The rows come from 5 hidden closed curves, with some noise, and rows from the same curve form a group. Each curve winds through 6 dimensions. The rows are also pushed far along 4 directions, which tell nothing about the answers.
(in the rows, 128 means zero)
Known rows, each followed by its group:
[165 109 115 152 106 148 121  82 112 115 134 106 187 126 118 136 150 116
 117 137 111 143]	Q414
[135 145 126 128 137 146 127 120 111  72 126 119 153  88 129 147 111 111
 138 126 115 134]	Q871
[149  79 153 145 111  96 136 127 105 188  59  82 101 159 131 105 161 110
 119 133 101  98]	Q418
[108 117 115 111 137 130 114 136 130 133 145 140 122 143 114 133 131 138
 124 148 141 140]	Q841
[152  86 156 139 115 100 128 114  93 196  98 128 111 180 116 104 158 136
 143 155 134 113]	Q871
[122 166 118  80 124 158 131 136 143 135 156 180 136 120 155 133  98 140
 155 123 126 120]	Q414
[149 117 127 126 111 143 134 109 122 124 117 132 155 128 137 131 135 126
 124 128 113 127]	Q414
[119 126 156 124 138 108 118 141  76 107 135 170 116 153 107 104 113 158
 156 173 159 135]	Q871
[118 128 110 115 141 150 115 123 152 125 156 125 158 112 127 140 137 125
 121 134 115 143]	Q899
[134 136 143 116 138 132 137 139 146 117  93 119 107 115 142 127 115 112
 134 104  98 108]	Q871
[108 130 112 106 125 144 130 139 140 120 133 129 133 123 123 143 118 132
 116 137 124 131]	Q841
[124 119 140 114 123 122 146 127  61 120 117 162 133 129 119 142 115 146
 137 169 165 128]	Q418
[112 135 121 138 124 129 128 132 123 136 159 128 132 126 110 133 120 149
 124 149 139 134]	Q841
[120 132 132 163 116 123 136 130 117 120 119  80 121 106 108 131 121 129
 114 133 129 125]	Q841
[109 109 143 142 148 103 120 137  91  96 111 117 102 134 100 131 126 131
 129 156 148 136]	Q841
[134 123 122 152 126  98 125 122  94 137 131 126 121 143 125 135 131 127
 133 129 149 130]	Q899
[140 125 103  98 103 146 134 123 163 208 142 141 139 152 159 127 148 133
 124 119 107 107]	Q414
[109 124 125 116 125 128 137 140 150 126 119 141 122 132 147 128 126 139
 107 114 134 123]	Q414
[152  99 144 123 125 107 136 117  96 166 112 147 120 168 124 125 143 139
 142 145 125 115]	Q418
[192 131  98 164 106 166 124  76 220 128 119  50 189  96 153 130 164  61
 103  47  42 132]	Q414
[129 152 117 126 131 140 118 122 144 104 174 161 156 124 131 123 117 139
 133 122 139 148]	Q899
[152 128  87 127 102 164 124 107 208 158 125  84 152 127 154 140 155 103
 100  76  73 109]	Q841
[101 144 156 125 160 114 128 157 115  83 106 128  90 103 122 133  98 126
 142 130 137 124]	Q899
[ 99 131 162 100 145 114 146 162 134 127  88 156  66 138 128 120  93 134
 140 121 142 113]	Q414
[130  86 132 124 105 120 131 136 143 164  84  99 118 161 127 106 148 126
 101 131  98 114]	Q871
[139 114 135  98 124 134 123 109  97 171 157 183 141 168 104 124 130 150
 157 175 148 139]	Q414
[163 146 114 129 110 160 117  87 121 114 164 144 193 119 133 133 132 129
 143 131 117 138]	Q414
[139 136 149 141 121 107 130 125  75 137 136 161 124 141 124 119 118 154
 154 148 161 119]	Q841
[136 104 159 153 129  83 124 123  46 102  95 131 113 145 105 119 123 131
 145 160 158 133]	Q418
[122 128 104 127 120 127 124 122 129 109 139 135 142 137 129 143 121 130
 111 119 136 143]	Q418
[122 136 137 119 135 120 140 143 112  86 122 158 130 120 144 122 101 128
 130 121 141 140]	Q899
[130 142 102  80 129 160 122 132 180 177 176 167 146 154 153 139 138 165
 135 135  86 104]	Q414
[124 103 128 115 141 130 142 137 165 130  76  83 117 110 139 138 133  90
 104 102  76 120]	Q871
[179 110 113 166 119 132  98  69 102 132 159 108 188 140 109 127 168 109
 140 141 124 155]	Q841
[114 121 140 123 155 115 133 160 156  98  99 111 100 122 136 117 124 114
 114 110  98 125]	Q871
[135 103 119 105 134 129 135 130 137 144 122 132 139 147 136 132 140 126
 117 130  97 127]	Q418
[136 135 116 114 103 153 135 124 147 136 111 114 142 116 151 134 124 117
 121 115  99 109]	Q418
[118 134 112 110 123 144 128 127 161 132 152 159 146 139 143 131 129 147
 117 120 126 127]	Q414
[124 106 139 149 152  92 123 130  94 123 130 123 122 135 111 124 138 125
 129 144 143 145]	Q899
[131  75 135 167  99  98 147 127 108 165  43  44  92 140 115 129 158 103
  85 123 124 108]	Q418
[104 128 120 147 134 120 134 145 123  81  98  80 112  92 126 149 123 112
  98 117 135 130]	Q871
[135 152 139 150 128 135 111 121  92  79 133 116 147  92 125 117 113 118
 153 140 134 136]	Q418
[125 170 108 124 114 161 100 102 116 110 197 167 162 126 112 144 115 159
 154 153 157 137]	Q841
[138 133 133 137 144 116 124 139 141 110 128 118 114 133 131 122 135 130
 129 116 109 121]	Q871
[113 129 142 128 157 102 133 146 117 109 135 155 104 130 124 124 117 135
 136 126 149 143]	Q418
[108 136 130 129 132 122 146 151 152 142 127 118 108 119 130 123 114 134
 120 120 116 122]	Q841
[112 104 134 130 160  99 142 161 163 117  80  83  92 114 141 126 132  93
  96  88  92 127]	Q899
[127 136 115 123 109 152 109 122 157 137 160 132 139 149 114 122 135 151
 128 141 114 126]	Q871
[107 116 140  84 141 142 142 152 151 147 108 155 118 134 147 123 127 134
 123 132 113 114]	Q899
[126 130  95 111 112 157 120 110 146 178 166 135 150 143 126 152 147 145
 120 144 128 121]	Q871
[120  94 111 128 106 119 131 127 110 178 112 103 116 153 120 143 156 137
 102 150 143 113]	Q871
[135 142 125 123 107 145 113 114  87 121 146 145 157 124 129 124 117 141
 150 159 138 125]	Q418
[127 118 123 139 108 110 136 131 114 122 118 127 114 156 114 132 120 146
 112 131 133 122]	Q899
[117 124 136 144 115 116 122 123  91 140 130 137 127 131 120 120 133 140
 130 149 177 135]	Q899
[111 114 125 119 134 123 135 146 137 141 117 114 119 133 138 134 135 135
 110 131 105 114]	Q414
[110 129 131 113 127 117 151 163 159 108 104 139  93 145 137 124 104 140
 103 104 113 116]	Q899
[145  77 137 121 102 113 157 112  82 188  84 129 128 160 125 136 153 131
 113 154 138 111]	Q418
[115 184 113 128 132 154 114 124 122  58 188 169 164  86 137 136  91 136
 146 120 161 155]	Q841
[149 114  86 138 106 130 144 124 204 153 102  64 134 134 159 141 146  90
  78  58  58 112]	Q899
[119 161 129 136 126 140 135 135 145 122 148 121 121 109 117 129 104 142
 138 129 121 122]	Q841

New rows, each followed by its group:
[130 135 115 159 140 131 122 112 150  83 143  89 141 101 108 148 129 110
 112 109 117 148]	Q418
[103 136 147 126 142 125 142 151 106 114 114 125 102  99 113 133 114 134
 128 150 158 127]	Q418
[161 115 117 132 109 139 123  99 128 144 118 113 156 138 135 133 150 114
 127 120 104 121]	Q841
[128 119 115 142 132 126 134 124 163 124 118  96 122 127 119 143 135 115
 100 102 108 129]	Q418
[117 120 112 123 122 115 150 151 163 117  94 104 107 130 150 131 117 111
  88  83 103 120]	Q899
[168 110 123 151 110 128 137  94 115 150 119 113 153 136 125 136 152 115
 123 123 122 128]	Q418
[168 172  89 142 111 186 117  83 196 113 179 102 193  87 139 149 137 107
 128  86  85 134]	Q418
[149 135 132 116 134 145 128 120 152 153 136 130 136 131 133 124 138 128
 143 126  91 114]	Q418
[134 143 122 125 139 148 115 116 168 124 156 132 138 131 115 133 127 131
 135 122 108 138]	Q414
[112 106 123 108 112 112 143 152 105 168 104 140  93 165 137 134 140 153
 110 146 145  96]	Q871
[115 138 127 144 139 121 130 130 111 114 121 110 110 102 123 147 122 118
 130 122 154 128]	Q871
[124 113 133 128 107 117 137 130 116 183 109 124  99 160 119 129 140 147
 123 141 147 107]	Q418
[116 109 125 102 133 134 135 142 148 155 118 123 117 143 128 133 138 135
 115 139 104 116]	Q418
[129 134 121  97 113 156 127 128 175 148 133 148 143 144 141 111 124 136
 129 119  95 120]	Q871
[138 104 115 156 123 114 108 102  64  97 144 125 171 134 114 137 151 127
 120 159 157 156]	Q841
[124 122 147 174 130  93 135 144 108 105  72  64  98  99 140 119 132 105
 113 103 124 112]	Q414
[128 115 128 173 123 103 131 124  80  81 118  98 148 109 126 134 137 128
 105 133 141 136]	Q841
[127 118 114 135 111 120 129 123 112 138 128 131 138 135 144 129 138 127
 112 124 150 131]	Q841
[106 132 135 103 124 138 128 131 125 146 129 155 128 125 126 123 109 132
 137 142 148 139]	Q871
[132 177 114 139 126 170 128 116 151  52 143 107 160  61 131 150  99 108
 127  99 114 138]	Q418
[ 62 164 147 123 167 122 130 170 112  26 114 136  95  57 124 134  63 111
 132 121 171 157]	Q871
[115 121 141  97 126 122 149 147  92 122 102 165 116 130 141 134 108 141
 132 146 148 119]	Q418
[139 127 136 163 111 127 114 114  78  95 110  88 152 103 118 119 130 108
 135 146 131 134]	Q418
[132 114 129 153 120 117 138 126 120 159 137 101 132 131 108 123 139 133
 118 143 121 128]	Q841
[125 139 154  99 139 124 133 151 124 146 117 165  95 143 138 113 117 149
 159 135 123 102]	Q418
[128 102 146 127 125 112 139 142 161 175  98 123  99 155 137 102 150 128
 110 112 124 116]	Q899
[122 148 107 135 111 149 117 115 148 126 162 131 151 122 137 136 133 142
 117 119 137 126]	Q414
[133 124 121 107 108 139 145 130 158 172 100 121 123 128 148 121 126 103
 121 105 107 119]	Q841
[140  94 124 127 132 124 141 118 118 131 106 105 143 129 117 143 145 117
 108 140 105 130]	Q418
[138 124 137 130 133 126 114 124 121 113 143 142 139 144 116 109 132 138
 138 145 120 137]	Q871
[ 85 103 136  80 143 110 142 170 151 164  87 149  67 157 140 123 122 136
 113 124 134 111]	Q841
[126 157 117 124 162 135 117 137 156 102 168 137 127 114 131 141 125 128
 140 111 112 132]	Q871
[121 177 115 138 130 138 107 130 138  79 163 145 137 103 142 122  99 127
 145 102 145 144]	Q418
[153 134 111 156 122 138 119 114 137 103 134  86 143 122 126 139 148 120
 117 116 102 120]	Q871
[122 122 124 107 132 120 132 137 112 136 150 170 137 151 146 134 133 166
 125 147 130 117]	Q841
[150 137 114 126 106 145 137 118 159 124 127 122 143 132 140 133 127 126
 121 102  95 114]	Q899
[129 124 119 146 112 130 121 117 123 101 104  91 131 112 128 139 132 109
 108 115 129 127]	Q841
[126 140 140 120 153 133 125 132 135 108 119 124 129  93 144 130 121 106
 143 116 112 126]	Q899
[ 96 128 165  94 152 100 160 177 119 148  96 178  64 132 152 114 103 138
 135 122 163 112]	Q418
[135  99 108 136 122 132 106 101 124 144 133  99 149 144  98 136 158 112
 117 152 123 146]	Q841
[143 101 118 119 110 138 136 113 152 155 114 129 149 153 141 128 150 133
 105 121 106 119]	Q414
[118 148 153  93 132 130 131 153 111 156 131 182 100 139 145 106 108 156
 166 147 146 106]	Q418
[151 123  90 171  97 153 117  90 143 132 144  54 179 109 109 145 158 114
  97 124  94 133]	Q841
[148 138 113 151 108 147 129 108 158 160 151  90 150 121 112 132 141 128
 124 126  95 125]	Q841
[132 112 123 138 113 119 126 120 107 139 143 148 144 153 120 121 138 144
 120 144 148 140]	Q899
[149 127 127 122 123 148 118 106 173 158 141 128 156 132 134 110 137 113
 140 112  94 140]	Q871
[126 145 122  98 118 152 135 130 142 138 135 148 136 119 135 129 108 122
 141 127 127 129]	Q841
[132 101 109 107 108 120 126 118 112 187 139 167 142 180 150 130 159 152
 119 144 147 119]	Q841
[ 79 131 135 120 144 110 150 175 128  84  70 100  70  90 140 142  99 110
  99 106 145 118]	Q871
[117 121 161 157 142  89 127 139  42  75 101 125 115 105 115 114 112 120
 142 156 178 147]	Q418
[130 105 105 125 103 110 140 127 123 166 124 129 122 171 132 138 138 143
 103 129 128 118]	Q899
[127 148 138 100 142 137 140 139 140 121 112 137 110 111 134 126 101 108
 148 116 116 125]	Q414
[136 133 132 135 135 120 138 130 148 132 106 111 119 109 153 126 131  95
 125  87 122 125]	Q871
[140 132 114 127 102 143 114 101 137 175 151 134 143 143 121 124 139 125
 138 129 147 134]	Q841
[141 105 119 135 134 117 121 119 128 127 131 113 146 141 127 126 146 114
 118 127 103 140]	Q418
[ 98 133 124 138 133 123 125 135  93  92 122 111 117 101 113 150 115 129
 119 147 166 136]	Q871
[103 131 113 118 143 134 114 135 142 115 154 139 129 133 119 137 126 137
 124 139 139 144]	Q841
[137 139 117 120 105 153 133 115 120 133 130 128 149 117 131 141 126 132
 128 134 124 117]	Q418
[111 137 144  94 149 136 141 157 171 128  93 130  90 115 142 129 102 119
 133 105  96 109]	Q871
[ 83 107 154 102 152 105 148 179 132 106  58 113  65 119 132 122 103 120
 112 125 114 114]	Q871
[146 111 113 135 107 134 125  97 143 172 140 131 148 149 117 120 150 113
 122 125 141 147]	Q414
[115 115 117 127 116  98 142 144 102 134 112 134 102 154 129 138 115 141
 114 126 145 120]	Q899
[116 129 107 111 135 138 112 124 136 159 177 149 137 153 114 145 136 157
 135 157 127 127]	Q899
[142 103 157 151 136  94 135 128  79 135  88 107 107 137 117 117 136 115
 136 144 131 123]	Q414
[132  92 136 135 133  92 125 129  98 155 121 134 122 165 122 117 147 132
 127 149 136 134]	Q418
[163 122 109 122 117 146 123  94 122 167 153 138 174 140 138 137 153 123
 136 138 116 130]	Q871
[155 134 125 138 121 139 125 105 126 108 122 114 152 118 135 129 133 109
 135 112 107 127]	Q841
